All groups share one centre, and each spreads out both ways along 11 directions, with some noise.
In the rows, 128 means zero.
Known rows, each followed by its group:
[155  91 131 131 103 116  95 128 159 135 124 138 118  63 115  66  88 111] : q_690
[140 143 172 115 124  91 166 123 144 125 104 134 147 100 148 126 132 112] : q_764
[167 152 140 101 115 121 162 146 137 127 132 107 144 112 134 123 117 105] : q_764
[175 147 111  93 115 123 145 116 180  98 138  51 125 146 108 116  84  57] : q_764
[104  96 131 166 131 125  99 133 157 161 104 127 103 178 127 100 157 171] : q_711
[191 112 176  72 139 117 208 117  57 102 147 188 125 113 184 105  97  95] : q_690
[140 137  79 128 121 150 103 118 142 139 145 119 121 113 130  77 157 140] : q_690
[117 123 138 121 142 148 129  89 148  94 160 134 124 101 117 175  90 107] : q_711
[144 122 147 160 109 146 118 116 147 164 140 160 117  97 137  83 130 111] : q_764
[108 116 118 129  90  82  87  75 167 104 136 147  94  78 131  59 149 114] : q_781
[126 162  98 119 189  75  64 133 115 169 126  92 143 102 159  68 141 176] : q_781
[130  88 141 137  97 117 131 107 142 156  83 178  89 140 137  46 181 150] : q_711
[174 107 148 116 104 146 158 118 121 139 125 208  79 144 128  89  93 123] : q_690
[138 134 124 133  93 135 126 119 157 102 153 146  87 120 141 127 134 130] : q_781
[143 154 156 164 127 110 111 202 116 178 101  87 114 174 158 114 142 148] : q_711
[148 114 142 125 104 114 127 140 153 127 121  48 157 129 138 110 149  92] : q_690
[103 132 120 182 215 111 138 176  85  96 117  54 160 116 171 119 111 127] : q_764
[127 109 179 145 115  92 137  93 153 125 125 126 103 136 120  68  97  74] : q_764
[165 165 130 129 127 124 182 124 169 133 108 134 125 104 123  93 131 106] : q_781
[141 145 139 146 167 134 147 117 173 138  75  65 106 137 163  87 172  92] : q_711
[142 141 164 136  99 112 169  97 192 116  97 102 101 134 119  96 141  66] : q_764
[158 134 151 154 122 131 162 181 140 135 103  78 159 100 152 112 136 116] : q_764
[114  56 145 139  96  84 102 109 110 114 124 152 134  87 132  49 133 114] : q_781
[ 96 191  90 186 190 127 119  86 189 114 123  84 120  73 123  84 132 102] : q_764
[161 150 159 181 113 120 175 205 111 123 118  66 136 148  96 102  33  36] : q_711
[161 184  93 164 118 133 165 149 135 125 132  86 154  76 131  65 140  83] : q_690
[167 110 150 114 128 137 137 129 151 143 130  96 132 126 128 104 103  84] : q_781
[123 110 130  97 141 130  83  90 143 122 120 126  91 112 166 126 164 128] : q_711
[149 147 142 137 173 137 155 119 106 129 132 147 121 104 158  93 111 104] : q_711
[170 203 132  99 144 169 187  99 173 140 113  99 127 111 131 162 147  69] : q_781
[153 138 132 114 119 116 146 133 157 133 133 108 146 112 128 122 129 132] : q_690
[115 118 162 153 111 130 123 175  88 151  68 163  65 172 171 114 175 148] : q_711
[155 159 170 130  97 117 172  94 191 143 118 115 124 125 114 114 136  72] : q_690
[ 78 152 146 164 152  98  92  96 140 147 130 129 146  78 118 112 134 115] : q_690
[137 168 146 156 116 103 139 138 188 146 138 109 141 107  98 125  86 111] : q_781
[116 135 120 150 117 132 111 125 141 130 130 116 135  95 123 109 140 122] : q_690
[141 138 139  72 126 126 100  91 101 135 145 157  60 185 185 131 173 137] : q_764
[129 110 123  93 132 137 115 102 139 121 140  79 129 156 151 141 169 130] : q_690
[142 149 138 152 120 100 122 137 134 145 125 119 148  67 127  64 108  94] : q_690
[123 118 129 153  86 128 132 119  97 148 135 193 140  81 131  65 168 133] : q_781
[141 132 165  83 156 193 186  72  99  87 141 124 142  93 163 220 147  45] : q_781
[153  86 171  98  87 103  58 123 155 176 172 107 128 152 106 125  65 123] : q_764
[123  96 151 153 141 148  92  93 127 129 183 148 109 112 124 118  57  88] : q_764
[136  84 132 115 176 156 125  91 125 134 171 140 130 153 166 144 147 183] : q_711
[110 136  97 156 154 129 108  75 171 134 148 135 132  88 101  76 110 132] : q_711
[159 184 152 129 108 112 186 101 197 151  93 124 139  86 118  98 151  90] : q_781
[139 132 155  97 145 121 124  62 131 109 162 156 102  70 158 124 111  76] : q_781
[119 140 109 104 183 107 100  93 142 120 128 100 132  79 155 115 136 137] : q_764
[173 143 168 133 196 118 121 126 123 196 151 107 126 144 185  71 104 134] : q_711
[141 137  97 120 135 127  72 115 180 142 161  83 142  80 121 115  99 133] : q_690
[162 128 106 114  79 145 169 119 117 109 100 153 106 114 135  57 177  80] : q_781
[ 98 137 131 104 125  62 102  83 172 100  89 130 136  37 114 103 130 117] : q_711

New rows. What belongs after each?
[123 123 134 140 107  75 101 173  91 138 116 145 131 111 128  80 103 137] : q_711
[205 149 156  99 122 175 199 104 220 148 107 114 113 117 134 130 140  89] : q_781
[126 118 147 157 146 139 112 112 136 133 143 124 116 112 144 113 115 109] : q_764
[150  82 146 110 122 157 127 126 115 123 133 144 136  87 163 127 150 130] : q_764
[144  90  77 111 138 146  89 122 165  89 128  67 129  59 146  86 131 110] : q_690
[147 115 125 128 113 170 133 135  82 167 137 155 153 115 135  90 164 109] : q_781
[166 143 111 117 102  87 124 155 138 104 154  61 175  72  98  85  59  69] : q_711
[149 167 169 116  98  98 169 100 144 145 137 128 171  88 130 115 161  91] : q_690
[125 102 170 149 135 154 122 100 218 145 136  88 117 181 115 174 116 125] : q_711
[157 189  68 168 113 167 152 157 108 133 157 104 141 104 140  73 159  88] : q_690
[121 124 142 148 106 124 132 114 149 126 120 131 103 148 129 111 149 117] : q_764
[163 182 131  88 131  86 108  93 150  92 171 119  66 110 161 103  79  74] : q_781
[123 170 199 128 157  93 163 114 164 150 103 142 131 109 148 164 130 138] : q_711
[137 103 124  93 173 190 133  61 189 125 111  77 133 102 141 163 171 107] : q_781
[197 176  85 139  93 131 138 191 141 130 162 143  62 177 166  81 117 185] : q_781
[139  86 186  74 134 135  98  60 145 118 159 136 119  81 185 158 158 113] : q_781
[176 108 147 140 144 157 159  90 176 150 138 100 116 153 137  69 126  87] : q_711
[177 126 153 104  99  90 155 179  93 130 158  83 207  83 169 107 127 104] : q_690
[120 136 113 115 131 103  84 136 175 141 142  93 173  97  98 159  93 163] : q_764
[127 129 111 142  95 103 100 142 110 106 157 133  97 126 135  76 109 117] : q_781
[140 144 136 108  65  79  86 146 155 148 131 125 134  97 111 115 116 136] : q_711
[145 159  67 117 110 118 116 137 163 124 134  85 129 136  91 100 120 128] : q_764
[153  88 130 148  77 147 142 155 128 137 127 139 135 109 115  81 138 121] : q_764
[165 136 116 113 146 149 142 152  96 129 145 131 117 141 176 125 128 145] : q_781
[153  83 126 113  71 134 118 178  85 114 145  83 168 118 156 122 172 116] : q_690
[168 198 105 100 119 133 187 119 146 118 154 164 162  60  88 141  81 102] : q_764
[ 81 116 101 108 132  91 119  62 187  78 120 137 155  58 104 133 154 161] : q_711
[181 159  95  84 112 146 155 123 121 117 147 126 110 127 141 108 132 104] : q_764
[164 125 118 124  74  97 141 184 101 148 125 143 147 130 141  77 148 157] : q_711
[170  75 118 127  77 187 173 171 122  87 129  92 129 147 125 132 128  85] : q_764
[170 141 165 136 115 128 154 133 140 164 110 138 105 128 151  75 139  94] : q_711
[142 154 180 124 136  49 141 132 173 103 128  92 123 103 134 124  56 103] : q_781
[125 104 157 124  62 112  98 127 126 110 156 116 116 129 138 117 139  86] : q_781
[159 144 147 124  97 101 188 169 168 113  99  64 157 135 104 134 115  91] : q_764
[115  75  89 153 162 148  83 146 137 106 152 100 122 136 128 128  94 165] : q_781
[122 102 119 106 134  97 115  94 169  95 103  88 106 107 137  83 150 119] : q_781
[140 184 112 130 123 145 168 144 113 118 127 122 131 128 131 140 147  94] : q_781
[167 141 141  94  84 114 145 147 128 139 144 143 139 114 158 127 157 144] : q_711
[114 108  60 114  87 107  77 109 170 108 145 108 154  86  88  93 142 163] : q_711
[176 164 122 133 160 103 177 170 146 108 111  76 145 110 145  98  82 114] : q_690
[197 127 124  72 135  95 129 117 187 137 145  73 147 114 138 101 103 131] : q_690
[136 150 152 157 156  98 187 117 156 122 117 121 167 102 110 108  92 113] : q_711
[142 159 126 171 129 159 120 130 149 174 134 148 118  82 156  96 172 135] : q_764
[107 119  96 161  87 127  51 123 189 159 135 118 136  59  89  87 132 138] : q_690
[ 75 172 122 193 144 127  85  68 117 181 138 160  94 151 110  66 171 105] : q_690
[154 117 114  73 140 142 136 152 106 113 140 120 166  86 151 176 128 152] : q_764
[112  96 122 102  97  97 139 109 156  93 112 138 154  99 119 128 154 158] : q_711
[119 119 109 136  94 118  85 156 128 156 141  98 151 142 126 113 166 164] : q_690
[108  97 176 220 128 140 164 124 128 112 108 131  98 133 152  62 131  65] : q_764
[122 136 169 162 151 107 104 153  99 147 106 129  92 126 136  95  62  72] : q_711
[130 118 131 110 130 140  96 131 111 134 117 139  92 130 174 129 174 149] : q_711
[121 117 153 147 122 134 180 125 147  98 103 112 155 101 104 147 120  80] : q_781
[121 132  75 114 134 185 128 114 116 103 162 162 127  92 124 171 137 150] : q_764
[130 150 106 137  92 111 142 135 138 136 133 156 138 126  91 112 121 144] : q_764
[140 146 106 141  88 124  97 140 130 161 161 157 122 120 108  91 119 149] : q_711
[ 95 170  52 145 159 138 111 114  89 105 120 124 126  97 114  92 156 118] : q_781
[213 124  94 131 140 136 166 177 105 101 129 106 112  82 159  24  65  79] : q_690
[114 121 108 158 120 139 163  58 209 121 122 156 131 100  81  75 147 130] : q_711
[130 192 171 152 123  90 120 120 186 196 142 103 177  91 101 124  99 110] : q_781
[139 130 103 129 107 161 150 123 143 112 144 134 131 128 124 131 151 135] : q_711
[157 132 132 124 138 175 164 112 155 134 119 115 139 117 131 142 148 109] : q_781
[144 172 127 128 116 136 150 116 126 133 162 172 114 118 122 124 105 110] : q_764
[143 124 100 138 111 147 131 118 182 132 113 116 144  60 113  82 145 116] : q_764
[163 158 132 108 136 133 144 128 124 126 135 120 126 110 151 123 129 115] : q_764
[138 145 128 133 126 131 130 131 166 133 127 106 118 143 121 132 119 128] : q_690
[ 74 111 177 155 163  78 100  85 142 126  89 123  88 143 171  91 179 138] : q_764
[120 110 127 169 119 122 140 165 142 127 134 146 139 121 132 127 128 192] : q_781
